Every row belongs to one group in each of 4 separate groupings. Each group adds its own fixed numbers to the row, and there is some noise. The rows also spread widely along 14 directions, which tell nothing about the answers.
(in the rows, 128 means zero)
Known rows, each followed by its group in each grouping:
[108 144 141  87 149  67 174 169 143 110 133  95 104 192 109 132 152 125
 136 165 122 132 134 109 209 123  69 152 105 211] -> q_778 q_382 zep R
[112 137 174 159  93 159  65 103 149 176 127 115 134  92 116 146 116 136
 115 107 147 123 136 129  90 123 137 139 131 110] -> q_754 q_842 zep U
[102 146 114 119  94 127  76 137 154 163 155 140 113 182 117 134 110 172
 180  93  82 104 129  99 118 109 110 134 131 103] -> q_217 q_382 Kudo G
[150 148 109 105 142 100 153 103 166  97 130 145 126 128 184  97 175 171
  72 131 141 152 156 105  61 195  84 115 123 142] -> q_217 q_237 Kudo F
[152  82 166 148 115 147 150 139 103 138 128 113 130 141  97 155 124 116
 100 106 142 129 103 133 137  72 114 128  97 166] -> q_321 q_237 ludo H
[103 181 144 155 119 121 132 114 146 140 161 103 124 153 145 134 134 123
 119  96 152 136 143 132 150 155 122 128 137 162] -> q_644 q_842 ludo U
[129 175  94 174 136 113 164 129 104 105 127  96 112 181 136  75  85 161
 154  93 129 136 123 106 112 135 145 123 154 142] -> q_644 q_237 ludo G
[ 87 130 140 125 108 152 136 137 123 129 152  99 120 150  96 149 123 123
 149 137 134 119 126 123 176 104 137 157 138 163] -> q_778 q_842 zep R
[144 169 102  89 102 124  78 168 120  70 115  85 132 129 144 108 136 126
 171 110 146 143 174 103  79 175 127  97  51  63] -> q_754 q_842 Kudo W
[116 131 129 113  33 175 111  55 147 159 192 117 144 153 124 143 135 123
 139 117 112 125  76  97  69 136 142 109 135 138] -> q_321 q_842 ludo F
[127  74 126 147 126 167 156 180 127 114  54 108 102 172  77 117  68 141
 189 104 137 153 147 148 139 106 138 139 115 127] -> q_644 q_382 ludo H
[156 121 135 129 123 118 155 153  91 158 145 119 148 147 113 159 131 102
  97  98 133 137 115 140 138  71 135  94 104 149] -> q_321 q_237 ludo W
[135 115 155 149 106 127 106  83 170 131 158 146 126 112 132 148 189 131
  90 132 145 140 150 116 118 166  74 138 122 169] -> q_754 q_382 ludo F
[164 161 186 141  62 116 137  54 134 119 140  83 138  94  86 137 163 138
 103 119 148 126  91  92 106 132 121  79  95 179] -> q_778 q_237 ludo F
[136 131 129 135 124 121 127 159  99 116 117  87 125 160  87 128 111 119
 139 155 124 134 135 117 151  96 123 147 119 157] -> q_778 q_842 ludo H
[138 157 125 121 122 112 134 109 130 143 186 162 126 136 165 148 151 162
  66 104 128 121 144 131 101 154  85 118 114 152] -> q_644 q_382 ludo H
[152 108  95 115 173  88 192 129 109  46 130 133 121 130 168 100 179 103
 131 153 143 171 146 130 181 142 114 136 144 202] -> q_778 q_842 ludo H
[129 114 107 181 103 189 134  81  60 119 177 120 148 103 101 144 130 120
 101 118 144 130 117 133 120  83 177 138 168 154] -> q_778 q_382 zep G
[101  96 160 157 183 160 147 170 110 109 103 131 107 115 169 151 103 140
  88  70 173 132 137 173 157 102 139 143 119 127] -> q_217 q_842 ludo W
[140 145  92 144 126 128 137 142  88 131 119 101 154 141  80 115 110 106
 158 142 127 160 151 130 149  95 169 125 174 144] -> q_778 q_237 ludo U
[106 132 217  78 101 107 100  99 251 141  46 127  91  92 118 128 132 165
 194 105 135 152 140 114 135 176  99 118 112 140] -> q_778 q_237 ludo U
[120 153 159 101 122 121 186 122 167 142  86 101 116 141 123 127 117 159
  84 150 156 144 138 129 115 155 122 124 109 168] -> q_217 q_237 zep H
[119 147 107 108  79 145 129  76 137  98 134 106 132 120 114 115 150 135
 179 145 122 151 127 108 142 149 150 121 155 143] -> q_217 q_842 Kudo U
[143 154 130 236  98 133 101  47 141 118 204 136 129 136 129 102 190 119
  89  92 135 141 150  99 105 148  93 150 185 188] -> q_778 q_382 Kudo U
[118 125 182  76 146  73 105 163 164 115  93  97 113 136 147 134 135 125
 154 128 136 132 114 114 158 130 103 121  82 146] -> q_778 q_842 ludo F
[160  80 187 125  64 129  98  56 170  90 126 110 114  97 108 131 208 119
 120 154 135 153 106  80 103 145  76 131  91 167] -> q_217 q_382 ludo W
[ 98 160 160 190  98 112  82  95 209 139 128 112  92 171 118  94 133 137
 198  95 118 129 142  88 144 158 109 162 170 162] -> q_778 q_842 ludo G
[130 120 123 124 119 131 166 113 125  98 169 115 124 177 172 104 131 107
 138  90 139 143  86 117 112 127 130 115 120 164] -> q_778 q_842 ludo H
[152 116 142 199  90 151  90 125 154 164 153 130 137 150  92 136 159  95
 109  79 148 140 170 121  89 113 119 123 122 120] -> q_217 q_237 zep W
[111 111  90  90 112 144 160 157 134 144  65  95 139 183 101 100  74 104
 200 135 117 181 126 138 121 106 196 108 156 122] -> q_778 q_382 Kudo W
[115  70 120 146 121 182 124  85 130 127 148 173 128  96 145 151 148 141
 133  94 134 142 122 147 129 111 151 139 170 134] -> q_217 q_382 ludo G
[142 132  85 151 159 140 188 136 107 128 110 152 135 110 139 131 126 156
 106  97 144 147 156 169 145 118 164  96 166 142] -> q_217 q_842 Kudo F
[142 153 118  81 117  85  58 158 142 107 136 135 124 131 136 127 162 139
 155 121 107 135 174 102 111 146  90 115  86 101] -> q_778 q_382 Kudo W
[148 192 112 123  97 101 221 105 130 111 114 107 113 133  87 138 148 150
 144 140 132 142 148 135 202 152 127  90 126 215] -> q_321 q_842 ludo H
[121 188 122 182 167  75 162 203 141 158 103 109  82 228 136  88  59 168
 151  58 112 119 135 131 141 109  92 116 119 143] -> q_754 q_842 ludo W

New rows, each followed by its group in each grouping:
[ 88 181 163 124 156 104 104 158 171 110  91  90 108 128 151 125 128 156
 114 129 174 129 186 117 141 181 118 161 107 128] -> q_217 q_237 zep G
[124 107 160 111  54 163 123  82 181  80 149 104 105 154 103 139 191 127
 144 125 138 141 129  89 122 165  69 132  74 164] -> q_217 q_382 Kudo W
[ 94 195 124 148 117 152 142 107  75 104 175 119  96 140 113 127  81 222
  83 120 111  93 119 113 113 116  88 154 139 158] -> q_778 q_382 zep U
[124  38 120 120 155 142 128  81 135 103 148 162 140  95 173 142 199 110
  92 173 135 165 128 130 151 119 122 179 182 176] -> q_217 q_382 Kudo G
[157 118 163 153 107 135 185  84 167 181 107 145 127 122  94 133 127 137
 118  81 130 156 109 144 116 100 128  86 155 181] -> q_778 q_237 ludo U
[138 121 176 116  68 162 113  85 153  97 154 114 107 129 101 134 151 158
 133  97 128 123 109  85  80 138  63 121  79 145] -> q_778 q_237 ludo U
[148 173  85  60 112 121 128 134  48 159 181 171 148 108 128 160  88 194
 137  76  73 104  91 139  98  65 144  50 120  91] -> q_778 q_382 ludo U
[103 167 162  74 133  83 131 166 156 120  95  70 121 167 131 127 108 133
 128 167 148 137 140 106 152 159 105 147  81 152] -> q_754 q_237 ludo H
[114 113 107 185 134 158 130 112 122 135 165 138 135 153 125 137 154 117
  58 155 135 149 175 125 133 125 106 194 188 178] -> q_321 q_237 Kudo W
[124  98 196 111 115 136  96 107 111  98 146 141 112  61 120 193 163 167
  94 125 139 101 114 132 182  98  85 144  85 156] -> q_217 q_382 ludo H
[145 148 145 110 145 113 144 142  92 104 159  89 139 136 139 149 167 106
  52 163 155 144 140 121 123 129  85 135  93 176] -> q_778 q_842 ludo U
[124 149 139 158 114 154  88 126  71 172 152 114 163  87  88 181 119 135
  75 132 141 120 148 147 146  81 148 132 139 126] -> q_754 q_382 Kudo U
[137 107 109 128 130 147 147 146 148 114 141 153 128 157 142 131 153  96
 141  77 156 157 169 149 125 149 126 110 116 142] -> q_778 q_382 ludo H
[111 165  81  97 150 143 163 138 116 110 137 143 125 119 141 147 130 168
 125 135 125 134 177 146 155 144 138 133 150 146] -> q_778 q_842 Kudo G
[116 155  84 109 149 126 252 127 151 177 111 148 131 153 132 133 112 141
 136 111 125 161 135 175 178 119 173  91 197 192] -> q_778 q_842 Kudo R
[ 75  50 130  97 131 191 108 158 130 108 156 142 122 162 141 169 125 122
 137 106 142 130 123 143 149 112 113 167 114 118] -> q_217 q_382 ludo F
[153 107 155 150 106 103 101 129 153 121 138  92 125 172 128 110 160 112
 127 120 129 134 115  87  93 129  80 126  87 150] -> q_644 q_842 Kudo F
[132 130 115 118 128 161 168 135 107 115 128 119 127 129 108 152 126 152
  88 148 141 140 148 140 114 132 115 127 124 157] -> q_778 q_842 ludo F
[107 110 151 120 133 178 168 119 120 180 117 123 127 127 138 165  90 170
  59 135 135 127  97 150  90  93 142 140 143 144] -> q_217 q_842 ludo G
[ 95 134 110 137 116 183 190 129 120 119 139 104 122 172 126 141 112 116
 121 109 156 150 133 153 151 132 158 131 141 157] -> q_217 q_842 ludo W
[128 219 122 101  72 150 169  88 132 126 116  79 129 115  83 143 132 168
 114 166 145 145 157 122 121 179 135  99 123 154] -> q_217 q_842 ludo U
[146 142 119 120  89 138  86 135 104 146  99  69 162 121  93 130 113 114
 125 176 141 153 143 114  70 135 175 114 122  99] -> q_644 q_842 ludo F
[149 123 149 130 121 114 113 117 133 140 139 130 156  79 122 166 181  96
 111 110 154 141 146 145 162 113 150  95 123 155] -> q_778 q_842 Kudo F
[154 120 156 209 155 104 173 116 144 148 140 148 122 137 153 135 165 123
  67  49 163 137 133 154 150 119 102 103 136 200] -> q_321 q_382 Kudo F
[118  78 151 144 124 134  35 124  99  53 151 140 121  75 121 145 162 112
 187 109 134 124 143 117 201 100 126 170 128 128] -> q_778 q_382 ludo H
[142 139 151 116 111 101 124 144 115 143 116 114 108 147 124 126  96 167
 145 114 100 109  90 111 119  91 110 115  99 138] -> q_321 q_842 ludo H
[138 141 104 177 175 109 133 194 142 154  88  92 158 171 151 105 135  60
 108 111 189 181 195 159 114 150 177 116 150 121] -> q_217 q_842 ludo F
[ 97 172 120  44 138 116 187 150  91  48 121  92 113 126 149 153 122 161
 142 130 155 128 123 139 204 163 130 103  76 164] -> q_321 q_382 ludo F
[119 147 128  29 152 110 193 168 140 134 132 106 139 180 201 120 111 134
  94  96 153 143 101 127  62 149 126  83  75 121] -> q_778 q_237 Kudo R
[129 106 142  96 115 142 142  91 116 104 122 116 139  91 133 140 141 143
 114 155 134 141 101 122 124 119 143 122 130 158] -> q_778 q_842 Kudo F
[159 183 121 142  78 125 179  64 140 165 202 144 138 125 109 163 186 132
  95  98 125 121 129 126 130 126 120  75 131 199] -> q_778 q_842 zep G
[ 99 141  98  77 136 161 167 118  95 127 174 167 137 106 159 180 123 164
 115  86 127 119 128 163 162 110 156 105 139 141] -> q_778 q_382 Kudo G
[161 157 118 144  74 123 171  78 158 151 175 147 123 151 119 121 157 132
 142  74 118 130 118 120 103 132 120  73 123 175] -> q_778 q_842 zep H
[ 70 154 116 103 168 112 104 210 158 111  75 115 110 154 102 148 112 134
 209 124 136 139 221 152 241 143 138 161 137 133] -> q_778 q_382 Kudo G
[143 145 143 149  90 156 126  94  99 151 169 112 160  81 103 170 157 102
  96 113 159 131 131 144 136 105 152  98 119 150] -> q_754 q_842 zep U
[104 135 108 119 141 124 129 144 105 114 145 132 128 144 123 128 104 144
 168 112 117 136 136 130 181 111 132 141 157 137] -> q_644 q_237 ludo U
[114 112 159 152 111 110  70 120 146 121 117  91 129 127 126 118 146  90
 144 164 143 139 139 105 150 129 139 180 142 153] -> q_321 q_842 zep H
[116 131 114  91 115 163 178 159 136  85 120 107 123 154  95 145 128 115
 154 118 162 146 177 143 164 148 132 124  89 155] -> q_778 q_237 zep H
[149 139 106 103  92 135 161  97 140 168 136 125 161 142 111 133 146  89
 136 128 131 178 134 140 102 134 163  80 154 156] -> q_778 q_382 ludo U
[114 132 114  77  80 174 139  89 126 149 184 147 144 112 134 183 149 150
 135 106 117 116 110 133 134 114 150 101 124 130] -> q_217 q_842 Kudo G
[128  99 129 170  98 156 120  90  68  93 137  98 125 119  82 121 117 144
 145 139 111 130  94 107 159  76 131 160 161 166] -> q_321 q_382 Kudo U
[163 105 139 171 116 123  93 124 170 138 110 130 126 140 105 103 161 117
 137 114 134 162 168 106  86 135  95 136 142 126] -> q_217 q_237 ludo U
[146 113 143 109  81 142 104 148 116 110  98  77 127 140  79 130 111 125
 179 144 128 137 125 107 116 116 133 122  81 117] -> q_644 q_842 ludo H
[102  87 150 129 108 154 106 109 167 122 129 132 126 123 120 155 153 114
 146 125 151 146 142 133 161 147 115 148 131 153] -> q_754 q_382 ludo F
[116 186 102 124 129 142 165 132  95 141 212 151 147 143 129 178 143 141
  65  97 141 111 168 152 167 122 124 120 130 170] -> q_778 q_237 Kudo H
[151  98 175  99  96 150 139 122 138 137 115 120 112 111  80 172 142 166
  90 148 121 122 114 120 101 107  69 117  76 163] -> q_778 q_842 ludo F
[ 97 118 143 119  94 153  18 120 114 182 180 122 179 109 128 174 128  99
 117 125 135 117 121 119 108  93 179 141 149  77] -> q_217 q_237 ludo F
[134 146 172 160 133 127 120 132 107 116 101  77 129 123 144 114 113 130
  69 102 165 138 120 124  81 117 137 119  99 136] -> q_778 q_382 Kudo W
[130 155 118 115 121 121  94 172 110 185 109 125 152 118 101 152  83 148
 137 107 116 127 155 143 124  85 164 102 124  83] -> q_754 q_237 Kudo W
[142 164 135 185 124 113 120 141 142 132 101 120 109 135  77 115 120 161
 134 107 121 133 178 117 142 116 109 133 142 148] -> q_778 q_237 Kudo W
[ 85 118 199  58  93 154 110  92 193 120 128 108 111 107 178 165 144 141
 141 106 158 128 100 118 119 177 120 125  74 132] -> q_644 q_842 ludo G
[159  98 161 159  99 140 138 116 116 135 123  86 144 140 129 123 136  88
 112 101 154 142  91 121 100  96 151 109 101 153] -> q_321 q_842 Kudo H
[135 142 117 118 130 131 173 125 101  50  80  71 115 124 133  91 120 156
 133 161 155 153 129 115 126 151 146 132 112 150] -> q_217 q_842 Kudo H
[107 126 162 101 138 134 149 110 144 121  89  90 113 135 160  99 100 149
  95 168 139 158  99 111  72 147 120 152 141 156] -> q_778 q_842 ludo U
[111 128  45 106 143 101 155 121 126  87 164 176 134 138 149 119 169 111
 198 129 118 157 175 147 226 144 162 132 192 163] -> q_217 q_382 zep H
[122 133 114 108 136 136 108 177  97 126 173 139 137 149 149 157 121 122
 129  75 128 112 145 143 138  96 130 118  96 108] -> q_778 q_842 Kudo H
[137 141 119  97 118 115 152 124 117 118 115 123 137 104 137 141 134 122
 153 127 138 146 133 145 168 131 168 104 132 150] -> q_321 q_842 ludo H
[129 173  89  89 139  79 188 164 122 141 112 118 121 180 130 108  98 157
 173 112 108 144 126 132 151 132 137  86 135 142] -> q_644 q_382 ludo R
[156 127  97 148 118 113 127 127 102 139 138 127 149 126 112 129 137 131
 134 121 116 137 134 128 133 102 147 101 145 139] -> q_644 q_842 Kudo F
[103 160 166 117  89 128  58  85 146  91 162  92 150  91 154 138 177  69
 163  94 180 151 143 116 150 174 166 114 117 126] -> q_778 q_382 ludo U
[ 95  79 124  86 122 168 130  76 141 131 167 169 149  95 171 163 160 125
  90 142 132 151 119 138 137 119 149 152 174 144] -> q_217 q_237 Kudo W
[102  85 144 130 116 185 112 174 116 125 110 105 124 140  85 166 101 132
 129 116 158 123 151 147 134 107 119 146  83 118] -> q_754 q_382 zep F
[116 123 131 100 125 127 134 125 142 114 121 127 122 125 148 141 144 140
 113 128 138 151 151 135 130 152 116 126 112 142] -> q_644 q_382 Kudo W
[108 142 120 149  76 156 108  75 142 136 179 132 133 124 122 134 148 133
 143 110 136 129 137 116 118 152 145 134 159 137] -> q_644 q_382 zep R
[102 134 142 126 124 115 129 127 163 160 142 116 144 142 160 138 147  80
 156  97 158 151 131 142 167 142 171 117 152 145] -> q_644 q_842 ludo R
[115 130 127 111 121 140 130 132 175 187 164 149 150 150 185 149 153 100
 122  55 153 138 132 151 101 137 157  92 129 107] -> q_217 q_842 Kudo R
[144 149 124  86  99 138 194  58 110 109 131  97 135 102 129 130 157 161
  56 211 127 157 107 110  99 153 111 130 140 201] -> q_321 q_842 Kudo U
[105 187 119  66  94 119  80 111 102 120 160  99 155 104 160 134 122 132
 140 122 143 133 131 118  95 160 170  96 105  87] -> q_644 q_382 zep U
[132 123 144  85 125 103 171 148 178  95  63  77  91 186 114  89 129 158
 158 167 119 159 127  93 119 155  66 138  95 166] -> q_217 q_842 Kudo U
[172 140 110 151 115 117  75 125  92  91 125 113 141  87  91 117 165 131
 144 149 119 145 174 105 119 117 117 130 132 123] -> q_778 q_842 Kudo U
[122 125 141 126 127 133 109 115 117  83 156 118 125 104 146 144 163 124
 148  99 143 123 131 118 162 122 129 134 113 147] -> q_778 q_842 Kudo G
[172 248 117 115 149  35 143 162 145 151  59 123 101 129 127  78  95 224
 116 110 106 134 182 117  55 167  91  66 106 115] -> q_778 q_382 zep U
[154 130 106 157 147 104 135 133 100 113 153 118 145 139 142 127 175  96
 109 119 150 151 147 128 145 119 136 122 140 157] -> q_217 q_382 ludo G
[161  95 128 144 113 122 115 157 152 143  94 150 105 155  83 117 115 169
 176  74  93 128 137 121 101  92  92  97 108 121] -> q_778 q_382 Kudo F
[117 141  92  27 127 124 134 143  98 128 140 162 135  81 151 169 119 172
 133 147 105 125 135 148 140 114 141 100 105 105] -> q_754 q_842 zep W
[124  98 128 104 132 129  65 174 100 173  87 121 160  94  95 160  99 116
 185 125 112 137 134 152 171  47 191 118 151  80] -> q_217 q_842 Kudo U
[144 134 112 121 138  84  47 182  92  79  93  55 152 136 135  86 148  77
 175 158 158 162 159  92 109 140 166 136 109  74] -> q_217 q_382 ludo R
[114 127 186  99  78 166 110 133 115  90  99  53 119 120  94 140 102 130
 170  96 163 118  96 108 111 119 154 105  45 114] -> q_778 q_382 zep G
[116 114 164 112 142  85 114 126 169 150 132 106 130 173 160 122 150 108
  71 170 133 154 113 104 101 142  85 159 130 179] -> q_778 q_382 ludo F
[114 159 211 183 123  91 105 126 193 151 128  90 103 163 125 125 149  97
 143  75 154 131 130 116 174 133  90 135 120 187] -> q_778 q_842 ludo U
[137 116 111 109 102 130 123 123 158 110 139 150 118 113 117 138 169 133
 196 116 122 139 154 118 160 147 109 117 123 133] -> q_754 q_842 ludo R
[128 112 131  98  97 152 129 156  91 105 117  88 133 144  98 136  90 122
 193  97 125 124  98 128 147  74 167 102  90 118] -> q_778 q_842 Kudo H
[ 51 183 119  81 176 125 160 183 173 194  80 133 115 156 158 158  65 183
 132 119 131 129 172 175 181 141 165 143 166 126] -> q_217 q_842 Kudo G
[ 92 181 162 153 116 116  95 105 149 136 176 122 109 156 142 131 128 149
 117  91 129 116 129 111 137 143  91 148 142 159] -> q_778 q_382 ludo U
[153 134 140 176  86 124  38 147  60  93 121  69 147 112  90 109 106  91
 200  76 136 126 112  97 131  71 187 106 103  75] -> q_321 q_237 ludo W
[150 135  88  82 101 124 149 133 124 149 122 114 143 145  85 138 137 121
 156 175 104 149 142 117 117 108 148 108 134 148] -> q_778 q_842 zep G
[165  66 123 174 115 145 129 119 178 116 100 149  86 157  68 114 169 150
 160 153  98 152 172  97 110 127  44 172 145 177] -> q_778 q_842 ludo G
[148 111 130  83 116 114 141 103 136 104 111 119 134 123 154 104 136 140
 128 145 134 155 104 105  83 139 135 114 117 132] -> q_217 q_237 ludo H
[133  65 149 127 142 141 136 142 195 187  75 152 120 153 132 126 118 117
 113 145 127 169 151 146  82 122 115 153 154 149] -> q_778 q_842 ludo H
[148 165  98 173 134 111 129 141  75 104 186 106 148 140 137 131 164  95
 115  85 164 126 156 128 148 122 140 106 108 146] -> q_754 q_382 zep G
[147 161  98  34  81 149 166  91  92 101 114  84 175  67 123 152 153 132
 117 180 154 158 118 131 108 152 201  60 103 121] -> q_217 q_842 Kudo F
[141  96 148 102 112 135  66 145 129 117 123 118 140 107 114 135 145 129
 153 123 128 128 136  99  96 106 122 134 101  92] -> q_778 q_237 Kudo R
[ 91 154 130  59 145 145 138 127  60  72 138 118 130  46 155 190 123 174
 124 135 151 109 121 153 209 114 172 125 114 126] -> q_217 q_842 ludo G
[137  94 136 131 183 118 186 171 133 173  79 135 133 150 113 131  98 135
  91 121 130 161 140 160 140  76 120 133 156 170] -> q_778 q_237 Kudo U
[150 132 128 104 121 116 160 137 126 109 128 124 135 124 164 130 136 106
 168  61 158 146 117 148 138 138 163  63  88 128] -> q_644 q_842 ludo H
[127  90 163 108 128 132  71 127 123 167 128 136 147 101 124 157 134 130
  98 139 117 137 123 129 104  82 119 143 135 124] -> q_778 q_382 Kudo U
[168 151 124 150 137  68 162 126  93 108 106 130 122  96  83 136 151 180
 134 120 110 122 131 131 210  86 117  88 134 182] -> q_217 q_382 Kudo F
[118 166 124 122 104 108 118 130 123 166 161 113 148 162 130 135 114 106
 162  81 127 136 109 131 143 111 150  90 130 129] -> q_754 q_382 ludo U
[129  76 100 100 120 140 125 130 111 109 145 161 126 120  94 145 132 151
 152 166  98 130 142 120 162  93 103 163 138 147] -> q_754 q_237 zep H
[137  81 111 167 137 141 133 187 100 121 146 118 122 206  82 132 118 105
 148  97 120 133 133 127 151  72  96 138 116 155] -> q_778 q_382 ludo F
[128 135 141 120  93 155 105 115 134 137 155 126 136 129 107 145 131 126
 139  95 132 134 134 118 108 120 124 115 120 123] -> q_778 q_237 ludo U
[100 158 182 108 133 113 168 199 158 138  88  85 104 181 105 166 102 125
 154  67 170 122 146 161 211 126 121  98  53 156] -> q_217 q_382 ludo H
[118  71 158 101 140 101  96 117 152 142 111 127 133 116 177 118 143  99
 125 147 127 155  91 120 117 100 145 143 142 133] -> q_217 q_842 zep W
[136 122  85 141 123 161 103 130 123 129 154 119 142 158 151 119 153 116
  92 154 139 154 166 111  48 154 124 155 143 108] -> q_217 q_842 ludo G
[ 93 108 145 139 152 163 170 167 118 116 108 115 101 162 105 153 100 149
 124 103 148 135 142 158 185 104 104 154 123 162] -> q_217 q_382 ludo U
[119  94 119 111 152  97 158 155  95  64 162 116 113 180 140 117 138 117
 159 109 123 127  90 114 188  90  98 133 106 181] -> q_778 q_382 zep F
[109 138 142 147 108 159 129 131 130 113 168  98 123 163 111 151 136 122
 123 105 155 121 142 114 143 134 102 150  97 152] -> q_754 q_237 ludo G
